There are 5 ways to turn a row about zero (a turn may also mirror it). The second row of each pair is the first, turned, with some noise. The first 45 pairs use one turn. New pairs use 3 turns, one after the other, and a turn may come again.
Some pairs, each with its turns in order after it:
[  2  14  -3 -13 -16   8 -18  -7]
[ -2  -4   4 -22 -10 -12   9 -14] -> E

[  1   0  16 -17  19   5  19  -9]
[  2  16   2 -10 -17  -7  25  -1] -> K

[-11   0  -4   6  14  10   6 -20]
[  1  10  15   3   3  -3  10 -22] -> K

[  7  10  15 -19  20 -14   6   9]
[-28   1  -6 -10   5   6 -21   0] -> F

[  2  15 -18   1  12  12 -18 -14]
[-11  20  12  13  -3 -15   2 -15] -> N

[ -8   4  17   1  -5 -19  15  20]
[ 10 -16 -13   9 -21  15 -11  -9] -> S

[ -1  -5 -13  11 -18  -1 -11  18]
[17  1 13 16 14  9  1 -5] -> S

[-13   9 -10   6   3   5  11  -7]
[  9  11  -2 -17  -2   7  -1   3] -> S

[ -7  11  -8 -12  17 -19  18  13]
[-18   8 -14 -15 -10  -2 -17  19] -> F

[ 14  -4   8   8  -1 -16   2 -12]
[ -6  -6  -2   6  23   4 -11   1] -> N

[-14   7   3  -8  -7   9   4  18]
[14 -1  2 -5  0 15 18 -2] -> E

[-15 -10 -15  -8  -6  10  -7  15]
[ 14  -1   6 -10  10   4   7  23] -> F

[-21  11  -8 -13  16   3   8 -15]
[  0   7  -9 -29   0  -3 -17   7] -> S

[  1 -14 -11 -12   1  -5  11  19]
[  9  -8  -5  15   7  18  -1 -14] -> E

[ 17 -15 -13  -7   7 -16  15   5]
[ -2  -4   8 -21 -24   3 -13  -1] -> F

[ -2  19 -13 -10   4  15 -12  -3]
[-10  17  14   4 -13 -14   7  -1] -> N

[ 17   4  -7 -11   0 -13  -2  -2]
[ -6   0 -20  10   3  -8   8   8] -> K

[  3  12   4 -19  11 -13  20   4]
[-17   9 -10  -6  -8   7 -23   6] -> F

[ 13  -8   5 -17  -5  18  -5  10]
[ -3 -18 -15   2 -13   3  14 -11] -> E

[ 8 14 -5 19  9 -2 17  5]
[ -7   8  -7  -9  16  14 -12  14] -> E

[  2  -7  -6   6   7  20 -12  15]
[  2   6  -7  14 -20   9  11  -9] -> N

[-11   1  -1   6  11  15   2  10]
[ 11   0   7 -16   3   5  -1 -10] -> K

[-17 -14 -10 -11  18   7   6 -10]
[ 5 24 -9 20 -6 -2  3 -7] -> E

[ -3  11  -5 -10 -13 -12   5  -8]
[  4   7 -19   1  -8  14  -2   0] -> F

[ -4  -9 -10 -14  20 -13   2  15]
[  5 -17 -20  -9  -8   4  17 -11] -> K

[-9 15  8  8 -9 13  8  9]
[ -1   1  15 -20   5  -5 -10   8] -> K

[  9   7 -20 -14  12  -1 -17  15]
[-4 11 11 15 -1 -2 29  2] -> N

[ -7   0  14 -12  -9   7   4  11]
[  5  -9  -2  -6 -15  -1   1  17] -> N

[-12 -19 -19   4 -20 -17 -12  -4]
[-17 -23  -2  21   0  18 -12  -6] -> K

[  8  -3 -19 -12  14  17  -9  -4]
[-16   9 -19   4  -4  -2   7 -20] -> E

[ -7  -8   6   4  -1 -12  -6 -13]
[-17   4   0  -4   5  11  -5 -11] -> S

[-13 -15 -21  17  -6  -4  -4   0]
[ 6 13 20  1 12 21 -7 -2] -> S

[ -1  -5   8  -4 -14   1 -12 -15]
[-3  4 10 19  0 11 -1 10] -> K

[ -7 -17  -8   4  14 -13   3  14]
[ -6   1   8 -24  -5 -10   5  10] -> F

[ 1 10 -2 -2 12  5  6  0]
[  4  -3  -2 -11  -8  -7   2   6] -> S

[19  7  1 13  8  2 -3 -7]
[-20  -4  -9  -6   6  -5  -8   9] -> E

[ -7 -12  11   9   4   2  -7 -19]
[  2  -3 -15   6   2 -11 -17  -9] -> N

[-16  17  -4  20 -14 -15 -19 -14]
[  6  -1 -30   6   1  -8  28  -8] -> F

[ 3 13  8  3 -2  1 -6 -4]
[ 1 -4 -8 -6  2 -3  9 -8] -> S

[ 10   9 -10   3  -2 -13   5 -17]
[ -9  -4  -6 -12   6  16  11  11] -> S

[ -5 -16   6 -18   4  -9 -13  21]
[-11  -4   9 -25  14  14   4   9] -> F

[ 11 -20 -11  -1   8 -16  19  17]
[ 14 -19   4  -3  16  22  19  -6] -> N

[-10  19 -18 -17   6 -14  11  -4]
[ 20  17  -7 -12  14  -3 -10 -15] -> E

[-14 -21   0  17 -11  18   2 -10]
[ -3   7  20   3  -6  18 -18 -16] -> K

[ 19  18   2 -12 -14  17   1 -13]
[-26  -1  20   6 -10  -2 -13   8] -> N

New pairs. What belongs after each?
[  9  11   0   8  -1 -12  17   8]
[24 -9  7  3 -4 -1  2 -4] -> N F K

[  7 -11 -16  16  14  12   3  11]
[-10  10  21 -14  -3  12  12   0] -> F F K

[-19 -21  -9 -21 -17 -20   0  -8]
[ 34  -3  -7  -4  -2  24  -4 -11] -> K N F

[ 17   5 -11  13  -1  -1 -19 -15]
[  2  10   5  -8 -26   8 -12  -5] -> E K K

[ -8 -15   3   7  15  -1   3  19]
[ -3   9   7   7 -20  -4  11  16] -> N N E

[  3  11   0 -11   6 -20  -8  16]
[  9   2  19  -5  -6 -16   0  14] -> N E S

[-18  16   7  13  16 -17  16  -5]
[-23  -3   2  27  -5  13  -8   8] -> E S S

[-19 -13 -21  17   8 -15  11  -3]
[  5  14  21 -24  10   8 -13  -6] -> N K N

[ -2 -11  19  13 -13 -16   4  -4]
[  1  -5   6 -15  13   9 -21  -7] -> N N N

[-12  -7   6  -1 -18  20  15  18]
[ -4  -1  -8   2   9 -17 -32  -7] -> S E S

[-16  -3   6   3  16  13  18 -15]
[  5  -2  16  -4 -15  -2  20  18] -> E F F

[ 16  11   4   4   0  12 -20  -1]
[ 13   0   7   0 -15   2  -6  24] -> N E N

[ -2   1   0 -15 -13   4  -4  10]
[  6  10  10   4  -1  -1 -13  -8] -> S N N

[ 17  -1 -14   1   0  -1 -20 -18]
[ -5   0   0   4   7 -28 -17   2] -> K K E

[-19  -1  -1   3  -6 -16  -5 -16]
[ -3   3  -4 -12 -22  -9   8   9] -> S K S

[-6  3  0 15 14 -6 20 10]
[  3  12 -21   6   4  -6  18   2] -> E K K

[-20   1 -15 -13  19   1   9  -3]
[ -3  10   9  -8 -11  17 -24  11] -> E S F

[-15 -13   4   7   3 -17 -13  19]
[  1  11   6 -20  20 -16   1   6] -> N E S

[  1  19  17   4  17   1 -15 -18]
[ 10 -18 -16   9  10  10 -21   4] -> S F F

[  5  10  15  -9  12 -15 -20   1]
[-17  10  -4  26  -6  -6   7   1] -> N S S

[ -1   8  16 -17  -4 -18   2  -9]
[ 0  4 10 24 -5 14  7 11] -> E S E

[ 20  -3 -20  11   9 -19   8 -13]
[ 27  -6  11 -22  -2 -10   3  13] -> S F K

[ 19  13   2 -20   8  10  -2  -6]
[ 16  22  -2  11   4  -9 -12  -9] -> F K K

[ 21  -2   6  -4 -20 -14 -20 -18]
[ -2  -6  -8  23 -26 -15 -15   3] -> N K E

[  5 -10  -6   3 -10  19  17 -16]
[  7 -18 -24   3  -5   0  -5  14] -> K E S

[ 18  -6   3 -20 -19 -20  -4  15]
[-34  14   9  -6   5   4 -17   4] -> F E K

[-20  13  13  -9  18  11  -3 -18]
[ -7   4   3 -16 -24 -14  -9 -22] -> F K F

[ 11  -1  10   3 -15 -16 -19  12]
[  3   3  -1  23   6 -15 -19   4] -> N E F

[ -6 -15 -11  -3   4  21  11  21]
[ 16  12  10 -14  21   5  15  -1] -> N N F

[ 10  13 -10 -10   3  17   1  20]
[-13 -20  -1 -14  12 -15   5  -7] -> E F E

[-21  -8  18 -16  -6  11 -10  11]
[-20  11  -5 -11  -4  20 -15 -13] -> K E K

[  6 -11  -3 -10   5   7   9 -16]
[ 10  -7 -15   2   8 -13  -1   7] -> K E S

[ -4  -8 -13  -1  12  -8   2  12]
[-19  -1  11   9   6  -1   0  -6] -> F S E

[  4  -4 -12 -20 -14   0  -6 -13]
[ -8   7   1  10  -2 -17  20   9] -> E K F

[  1   4 -16  -4  -2  14  -4  10]
[ -1   8 -13  -3   3   7  -7  18] -> N E K

[ -8  -4 -15 -16   9 -11 -10   6]
[ -7  -4  10  -1  12  -3  -8 -23] -> F E N

[ -5  -1  16 -15  -6  -8   4  -8]
[ -8  -3 -14  -1   1  -6  19   8] -> F S K

[-15  -7 -15  19  19 -12  19  -1]
[ -3  20   2  22  -4 -12  26   2] -> K K F

[-13   6   5   6  -1 -16  -3 -10]
[ -1  -8  -8 -11  14 -12  10   3] -> F E S

[ -6  -4   2  14  13  19 -14   1]
[  6  -2  16   8 -21   2   9  -2] -> F S E

[  5  13 -14  14   3 -13  -9 -21]
[-2 18  5 12 21  5 -3 16] -> N N N

[  7  16 -20 -10 -14 -16   1   3]
[ 11 -18  10 -13  19  -7  11   4] -> N F K

[13 -3 -2  4 20 -1 -2 21]
[ -9   1   1   6  -6  -2  26 -11] -> N F F

[  8   6  16  10 -11  10 -18  -5]
[ -5 -28 -14   4   7   1   6   6] -> S E F

[ -1   7  14   3 -16  -9 -18  10]
[ -2 -10  20 -11  -7   4 -10  15] -> N N N

[ -2  10 -18   1 -19   9  -1   4]
[ -8  -2  -5 -15   2  24   3   2] -> N N F

[  5  15  -3  -5 -14 -15 -13  20]
[  5 -27  -9  -6  14   1  11   9] -> F F E

[-21 -12   6 -17  18   1 -10 -12]
[  5  10  20  -2  27  -6  10 -10] -> F E N

[  7   6 -20 -17  10   3  18  -4]
[ -5  -6 -20  16  13  17   1  -5] -> S S N

[  1  -1   3  13  -8 -12 -14 -14]
[  9 -11   3 -17  12   1 -11   0] -> K F N

[ 12 -21  -5   8  12 -15 -14 -13]
[-10  -4   9  26  20   1   9  11] -> S S K

[-10  -9  11  12  11  14   2  -6]
[ -4   0 -16   5  -5  -1   6  21] -> S E K

[ -1 -15  -4 -15   5 -17  -6 -17]
[ 21  15  -5  -7 -16   3  -4 -10] -> E F F

